All groups share one centre, and each spreads out both ways along 14 directions, with some noise.
(in the rows, 128 means zero)
Some rows, each with its group after it:
[153  64 148 176 108 113 122 148 102 124 143 117 105 127 140 119  75 122
 106  98 120 125 154 120 176  95]
z_150
[154 144 132 123 135 139 210 142 101 104 118 138 143 101  57 129 160 153
 114 150  95 120  97 149 129 122]
z_58
[163 127 150 102 159 136 119 131  85 114 149 201 183  91  75  93 163 112
 159 151 137 137 103  94 194  94]
z_22
[137  94 116 143 137 104  94 116 102 163 130 135 145 164 177 114 162 126
 190  68  93 133  97 115 122 105]
z_860
[169  89 109 159 116 130  90 175  56 134 150 121 157 134 119  84 129  94
 134 113  64 164 108 120 189 101]
z_860
[137 111 172 122 138 120  93 109 114 124 158 113 174  98 183 149 104 124
 122 110 113  78  87 121 155  77]
z_22
[143 150 122  87 136 181  81 120 185 137 149 111 145 136 181 160 156 139
 103  84 116 150 118 117 102 124]
z_58
[ 82  88 184  81 190  88  58 123 115 152 171 168 116 198 124  70 116 159
 134 113 109 135 165  94 136  99]
z_860
[132  78 105 146 107  70 105 202  54 111 177 145 108 131 134  84 101 176
 108  57 114  93 113 171 128 143]
z_150
[144 150 104 130 119 132 136 142 112 112 116 120 112 112 117 124 117 117
 123 129 152 133 128 155  86 164]
z_860
[149 105  97 146 167 112  83 166  76 152 152 118  81  90  96 103  61 146
  87  83 178 120 162  91 128 127]
z_150
[118 115 115 119 138  56 123 163  86 122 165 197 133 129 114 123 161 148
 143  54 121  86 109 146 123 174]
z_22
[141  94 128 108 101  88 174 170 140 109 117 163  89 140  95  93 169 189
 120  67 101 141 101 143 103 119]
z_22
[ 89 131 103 121 119 104 123 160 113 103 187 158 145 122 106 138 109 124
  77 115 129  76 143 133 190 164]
z_150
[131 110 133  87 136 108 129 140 121 111 154 145 153 145 112  76 125  82
  86 110  90 145 134 102 150 130]
z_58
[140 105 110 144  98 194  93 152 143 138 157 156 150 138 144 116 145 153
 120 156 162 185 156 133 196 122]
z_22
[147 164 140 142 197 104  76 133 115 142 141 130 150 103 118 168 137 117
 177 127 143  99 111 140 143 146]
z_22
[178 112 174  93 104 124 142 115 116  93 103 140 124  81 139 118 104  72
  81  79 114 137 112  83  88  91]
z_58
[ 79 116 124 142  84  90  87 172 168 137 139 166 112 150 111 158 143 110
  97 115  92 160 158  96 213 151]
z_860
[152  74 114 134 133 174 147 134 115 149 158  96 149 141 141  94 129 181
 109 116 102 142 114 117 174  52]
z_860
[115 172 143  93 168 173  87 140 143 101 174 128 129 121 113 176 127 176
 126 121 108  92 105 130 150 109]
z_860
[133  97 173 124  97  76  84 137 123 116 122 116 134 119 179  86  56  61
  78 155 153 139 159 142 113 150]
z_58
[ 82  97 145 108 145  95 159  94 106 130 145 145 105 174 133 109 127 167
 142  85 102  74 122 117  87 100]
z_860
[156 118 179 162 157  92 119 142  76 120  97  91  76 125  72 158 108 127
 160  96  30 123 104 117 117  82]
z_22
[106  87 130 135 103 137 139 132  96 123 118 109  79 189  92 100 106 111
 101 109  36 162 153  90 129  92]
z_22
[120  73 149 134 131  93 131  84  74 152 135 136 122 108 146 121  66 100
  70  70 139  98 168  51 112  82]
z_150
[158 140 115 175  74 143 108 155  87 127  77 105 117  96 151 146 144 133
 184 146  98 149  70 150 115 109]
z_860
[ 98 141 146  95  82  76  98 196 112  96 134 173  81 129 120 140 142 175
  91  85 104 124 116 168  57 182]
z_22
[101 119 116 100  78  82 152 146  97  84 131 149 121 114 123  70  85  98
  80 143 146 102 130 133 106 154]
z_58
[127 145 102  93  81 132 178 153 180  71 141 166 132  83 116 154 152 128
  85 103 147 107 102 119 157 145]
z_860
[171 123 123 122 125 178 140 116  61 117 141 213 152 124 127 104 186 169
 202 101 156 135  99 145  97 113]
z_150
[144 104 104 125 138 151 137 120 158 154 114 116 146 125 155  93 162 173
 182 137 148 141  82 103 165  58]
z_22
[133 111 198 109 124 111  57 184 125  95 132 119  63 121 128 122  85 207
 128 116  98 132 103 144 122  72]
z_22
[153 156 169 115 189 144  32 135 113 158 162 173 179 142 148 147 176 145
 186 133 140 150 124 157 129 152]
z_58
[116  93 115  80  87 120 118 172 105  79 145 132 101 181 122  36 101 112
  94 114  73 158 124 130 111 124]
z_58
[ 95  91 112 142  89 132 168  91 102 170 104 165 117 139 135 154 175 150
 122  57  92 132 135  61 109  85]
z_58
[184 100  95 132 170 143 106 138  76 138 177  95 155 110 145 125 106 110
 100  27  96 101 108 101 133 100]
z_860
[166 118 175 107 166 135 112 168 112 122 150 142 135 134  60 111 131 144
  83 134  80 167 143 133 156 116]
z_58
[130  91 153 132 102  63 104 181 128 148 135 175 152 120 134 105 161 143
 101 107 113 161 122 137 167 141]
z_58
[ 93 175 146 107 183  99 162 101 150 137 123 109 141 120 111 171 159 171
 144 141 112  68  96 160  90 145]
z_150
[175 100 196 105 144  73 175 146 173  98 131  74 153 122 127  94 109 119
  68 154  93 128 115 192 127 132]
z_22
[121 117  85 123 108 111 112 145  78 107 134 168  83 134  95 115 120  92
 127  41  99 128 129  65 118 127]
z_22
[170  84 212 150  95  99 151 101 157 118 116 133 151 123 180 155 122  82
 102  98 111 140 141 141 124 117]
z_150
[144  72 140 126 158  77 114 171  83 130 164 146 115 151 141  60 120 201
 151  81 136 106 109 167 111 117]
z_150
[137 155 113 120 181 169  65  97  97 189 152 119 163  95 152 162 126 147
 103 109 173 124 149  98  97 127]
z_860
[126 104 156 114  97  80 119 138  86 139 122 160 141 130 124 109 129  82
  71  97  85 160 147 101 106 143]
z_150
[106 113 114 129 154 112 111 134  94 140 125 109 106 136  73  98  77  89
  99 143 103 143 158  61 166 105]
z_150
[155  71 156 136 140  99  87 174  79 116 174 151 123 155 130 103 135 160
 157  62  68 122 104 139 165  92]
z_860
[124  49 118 122  97  97 178 120  81 117 145 116 110 144 154  62  70 136
  72  68 122  97 141 101 107  87]
z_22
[107 123 112 150 105 102 135 117  67 121 121 117 130 153 131 137 122  64
 139 103  53 114 119 117 117 134]
z_150
[143 151 119 126 148 159 179 100 124 132 134 141 147 101 118 170 157 167
 128 111 148  93 111 138 115 126]
z_860
[165 123 129 127  71 150 129 185 115  96 122 165 130 109  95 111 149 121
 100 139 110 186 124 139 161 139]
z_22
[129 119 168 136 143 154  74 154 117 165 145 147 120 159 108 153 150 177
 102 120  91 182 166 136 130 127]
z_58
[198 110 130 150  99 145 112 167 173 135 127 136 122 104 175 170 177 175
 133  48 143 164 103 165 112 141]
z_860
[105 138 117 146  95 145 153 151  58 132 114 131 113 142  97 125 149 198
 136 163  94 129 115 172  93 128]
z_150
[124  94  89 160 130  90 105 128  60 147 147 125 135 161 153  96 114  84
 151  71  97 117 131 110 121 141]
z_150
[134 111 138 179 195 120 133 102 138 172 142 139 113 104  89 201 125 144
 136  69 146  96 167  65 199  95]
z_58
[140 161 167 121 175 125  91 104  77 105 160 139 165  97 139 163 115 109
 181 131 121  62  86 138 133 111]
z_22
[125 102 120 104 205 117 130 125 142 129 166 134 111 159  99 116 147 176
 182  63  96  88  92  91 173  66]
z_58
[132 147  75  85 143 128 105 167 112 139 145 167 135  85 128 124 189 212
 149  57 144 101  60 108 106 117]
z_58
[172 108  95 140  61 140 159 158 137 142 122 171 160  81 150 136 176 129
  78  85 164 164 128 132 139 157]
z_860
[146 125 153 117 147 131 102 150 147 140 142 148 116 116 128 129 123 176
 105 131 180 152 158 147 110 149]
z_150
[110  95  91 195 162 109 136 127  76 203 143 113 147 147 128 142 146 183
 157 115 118 104 137 132 169 116]
z_150
[131 155 163 129 144 154 130 116 128  89 126 123  67 166  76 193 118  94
 131  80  56 131 156 123  84 143]
z_22
[113 124 154 124 137 121 180 128 121 115 152 178 151 149  73 132 162 139
 122 142 113 123 148 147 161 154]
z_860
[119 132 148 150 122 154 147 115 102 152 108 151 118 134 127 150 166 216
 169 154 143 131 121 161  94 115]
z_58
[159  98 137 145 146 142 132 177 160  99 142  98  61 124  86 100  74 181
 121 139 160 138 149 141 170 106]
z_58
[ 85 143 147  65  82 174 147  72 133 103 142 211 160 129 160 155 179 128
 122 100 121 106 112  78 106 100]
z_150

New rows. What belongs after each?
[131 116 148  95 151  29 144 167 136 124 112  98 128 107  93  91 106 100
  64 117  85 123 117 125 119 145]
z_150
[104  99 118 134 102  60 121 153 126 113 125 181 108 164 122  76 153 113
 188 122 126 135 116 129 159 146]
z_860
[194 157 166 107 191 155  99 125 130 131 106 152 112 108  85 131 158 120
 183 122 140 171 121 114  90 123]
z_150
[158 136 101 146 162 157  95 146 160 125 148  90 117 146 138 130 123 143
 174 132 139 134 119 159 147 136]
z_58
[127 100 139 168 120  84 112 151 130 164 121 143 129 114 152 124 137 170
 155 139 176 131 130 149 158 133]
z_58
[134  74  81 153  76  90 154 151 134 134 111 122 132 153 129  64 134  70
 123 119 103 174 132 102 182 129]
z_860
[ 75 124 106  80  68 141  86 157 116  76 153 159  80 175 139 108 119 139
 122  79  74 128 112 109 105 124]
z_22
[150 102 149 152 126 141 154 157  96 121 132 136 128  99  74 123 114 154
 101 154 106 135 129 113 201  78]
z_860
[164 135 149 130 226 126 132  66 138 148 106  98 121 116 103 144 129  95
 200 109 118 111 109  67 136  69]
z_150
[139 142 100  94 110 127  55 155  99  97 144 149 119 131 175 112 140 114
 171  48 107 123  76 121  84 133]
z_58
[ 92 155 130 128 147 110  61 153  95 127 164 153 109 128 131 167 110 161
 132 107 147  91 139 146 118 167]
z_58
[ 95 103 119 173  77  72 134 179  76 175 107 153 120 109 114 129 145 188
 103 136 136 143 135 150 134 159]
z_58
[169 101 119 142 151 128  78 174  94 124 145 133  97 141  98  99 120 137
 164  81  99 157 120 111 155 105]
z_58
[132  83 146 128  65 134 159 113 123 138  93 119 125 144 153 110 136 109
  73 106  80 180 141  99  92  96]
z_58
[151 148 129 128 164 150  39 158 107 134 157 145  95 107 124 173 122 162
 147  56 131 125 124 106 119 120]
z_58
[132  93 156 177 103 102 120 160 104 148 127 171 120 131 105 134 132 130
 119 135 130 166 173 134 176 149]
z_58
[126  99 146 104 137  79  73 135 106 134 141 162 142 109 132 121 125  94
 112  58  96 121 114  55 162  95]
z_860
[164 132 140 122 135 129 101 149 170 129 127 124 129  87 167 148 160 196
 173 103 149 112  61 142 137  90]
z_22
[133 134 140 145  82 120 136 139  63  75 127 141  87 134 107 186 120  85
 116  44  36 108 117 124  75 144]
z_22
[116 127 135 110 134  99 123 126  80 131 103 142 144 112  98  98 139 106
 143 132  80 132  93  85 130  91]
z_22
[127  92 105 110 147  82 137 153 153 111 147 119 124 144 141  66 132 159
 170  99 132  92  80 134 166  99]
z_58
[108 110 148 165 131 111 118 142  81 139 127 114  80 147  92 148  87 148
 114 118  87 125 161 124 127 121]
z_58
[144 129  96 122  98 136 153 117 164 110 121 102 141 122 165 136 133  82
 117 102 123 126 110 122 122 134]
z_58
[127 143 112 125  89 131  83 153 119  97 141 136 136 149 168 118 126  87
 148 128 127 140 121 164 108 180]
z_58
[ 92 117 136 107  79 124 157 112 184 121 110 147 116 135 171 151 168 182
 137 101 111 110  90 112 115  86]
z_860
[152 133 150  90  84 121 147 154 117  82 146 202 131  88 109 144 146 118
  62  67 131 131 126 121  98 160]
z_22
[150 109 148 136 139  74 116 128 136 181 129 138 188  88 145 149 155  94
  78  91 114 142 132  92 169 128]
z_58
[156 109 122 117  75 115 142 162 141 124 124 136 156  84 153 106 140 127
  71 120 146 151 112 134 134 131]
z_22
[137  97 146 135 133  87  91 152 146 158 125  96 114  93 157 127  85 151
  70 114 154 132 142 115 132 117]
z_58
[ 94 105  84 137 103 151  69 137  34 148 150 201 123 126 119 102 125 139
 147 108 158 136 143  58 160  98]
z_22
[136 114 150  74 153  77 100 133 118  61 166 148 125 133 138  68  83  62
 141  90 121  82 102 109 133 119]
z_58
[125 106 137 124 103  80 106 170 111 102 143 113 100 124 154 118  87 147
  95  84 120  98 117 155  95 137]
z_22
[ 79 109 169 108 150  87  94 135 141 137 141 141 107 198 102 108 121 117
 120 132  77 149 170 109 147 132]
z_860
[162 137 172 123 147  78 152 138  51  88 123 156 119  72  94 136 110 131
 127 100 126  76  96 157  70 138]
z_22
[161 164  87 104 129 180 134 134 154  92  96 112 114 110  95 120 160 108
 187 134 108 154  69 101 141  94]
z_150
[143 120 177 115 198 187 127  85 158 137 147 147 118 146 101 142 135 182
 161 145 156 133 150 110 154  70]
z_22
[ 82 130 119  97 164 145  69 105 124 123 179 153 112 175 135 125 103 123
 138  93 135  97 158  90 129 122]
z_22
[ 65 128 128 102  93 108 100 123  61 144 120 150 130 116 162  96 107 180
 110 150 151  92 117 127  64 121]
z_22
[142  72 148 173 102  65 173 131  93 139  96 166  90  85 106 141 127 142
 140  58 118 104 111  78 154  76]
z_58
[153 102 186  94 118 132 124 131 116 137 124 149 130 130 149 105 148 169
  96 113 108 158 122 139  71 100]
z_860
[156 104 185 157 126  52 119 152 143 154 129 175 172  81 124 165 158 111
 108 113 133 138 134 134 195 149]
z_58
[171 117 138 111 135 147 180 111 143 124 114 158 111  90  94 137 140 128
  92  72 158 147 142  82 109 109]
z_22
[119 164 129  95 156 144 126 110 119  60 169 126 115 140 106 144  95  80
 136 103 106  71 119 123 114 142]
z_58
[133 141  98 133 145 156 150 134 145 100 146 104 117 145 114  99 104 133
 154 178 168 116 133 170 144 149]
z_58
[181 104  91 157 113 122 137 151 165 135 111 116  81  98 173 136 126 170
 139  55 195 132 119 146  83 150]
z_860
[169 109 124 149 148  86  70 209 121 103 145 117 103 136 127 102 133 159
 211 100 103 126  65 177 165 125]
z_58
[157 118 185 143 142 108 176 100 103 130  91 152 113  76  97 166 137 150
 124 104 132 109 120 107 103  94]
z_860
[114 117 155 114 154  93 162 106 102 129 124 140  75 133 103 139 101 160
 100  76 129  96 153 115  48 135]
z_22
[110 154 101 100 154 154  98  89 101 128 111 128 105 155 122 112 131  96
 180 110 117 132 118  82  66 118]
z_150
[ 98 122 102 185 127  91 118 135  96 145 121 161 131 137  94 143 153  99
 206 144 109 117 123 105 215 128]
z_860
[149  96 151 146 149 144 104 113 168 133 157 127 121 159 123 149 100  66
 103  87 112 158 187  79 191 115]
z_58
[167 124 112 134 112 156 103 171  94 108 134 185 111 123 111 103 164 165
 186 112 152 159 105 145 124 134]
z_58
[179  78 146 150 167 132 169 107  54 147 148 125 166 129 110 107 134 123
 122  80  78 117 122 112 137  77]
z_860
[163  78 207 121 135  95 136 150  84 121 150 188 144 136 116  84 129 156
 107 130 138 147 153 169 132 130]
z_150
[101 131 112 143  81 131 178 148 117 107 141 171 112 126  75 147 126 126
  69 145 142 125 174 136 156 178]
z_58
[140 121 137 119 155 146  71 151  80  68 189 154  94 152 109 106  73 118
 161  98 129  99 135 132 153 119]
z_22
[131  65 152 140  97 109 150 112  95 116 133 138 144 163 157  82 126 100
 151 102  78 126 114 123 145  84]
z_150
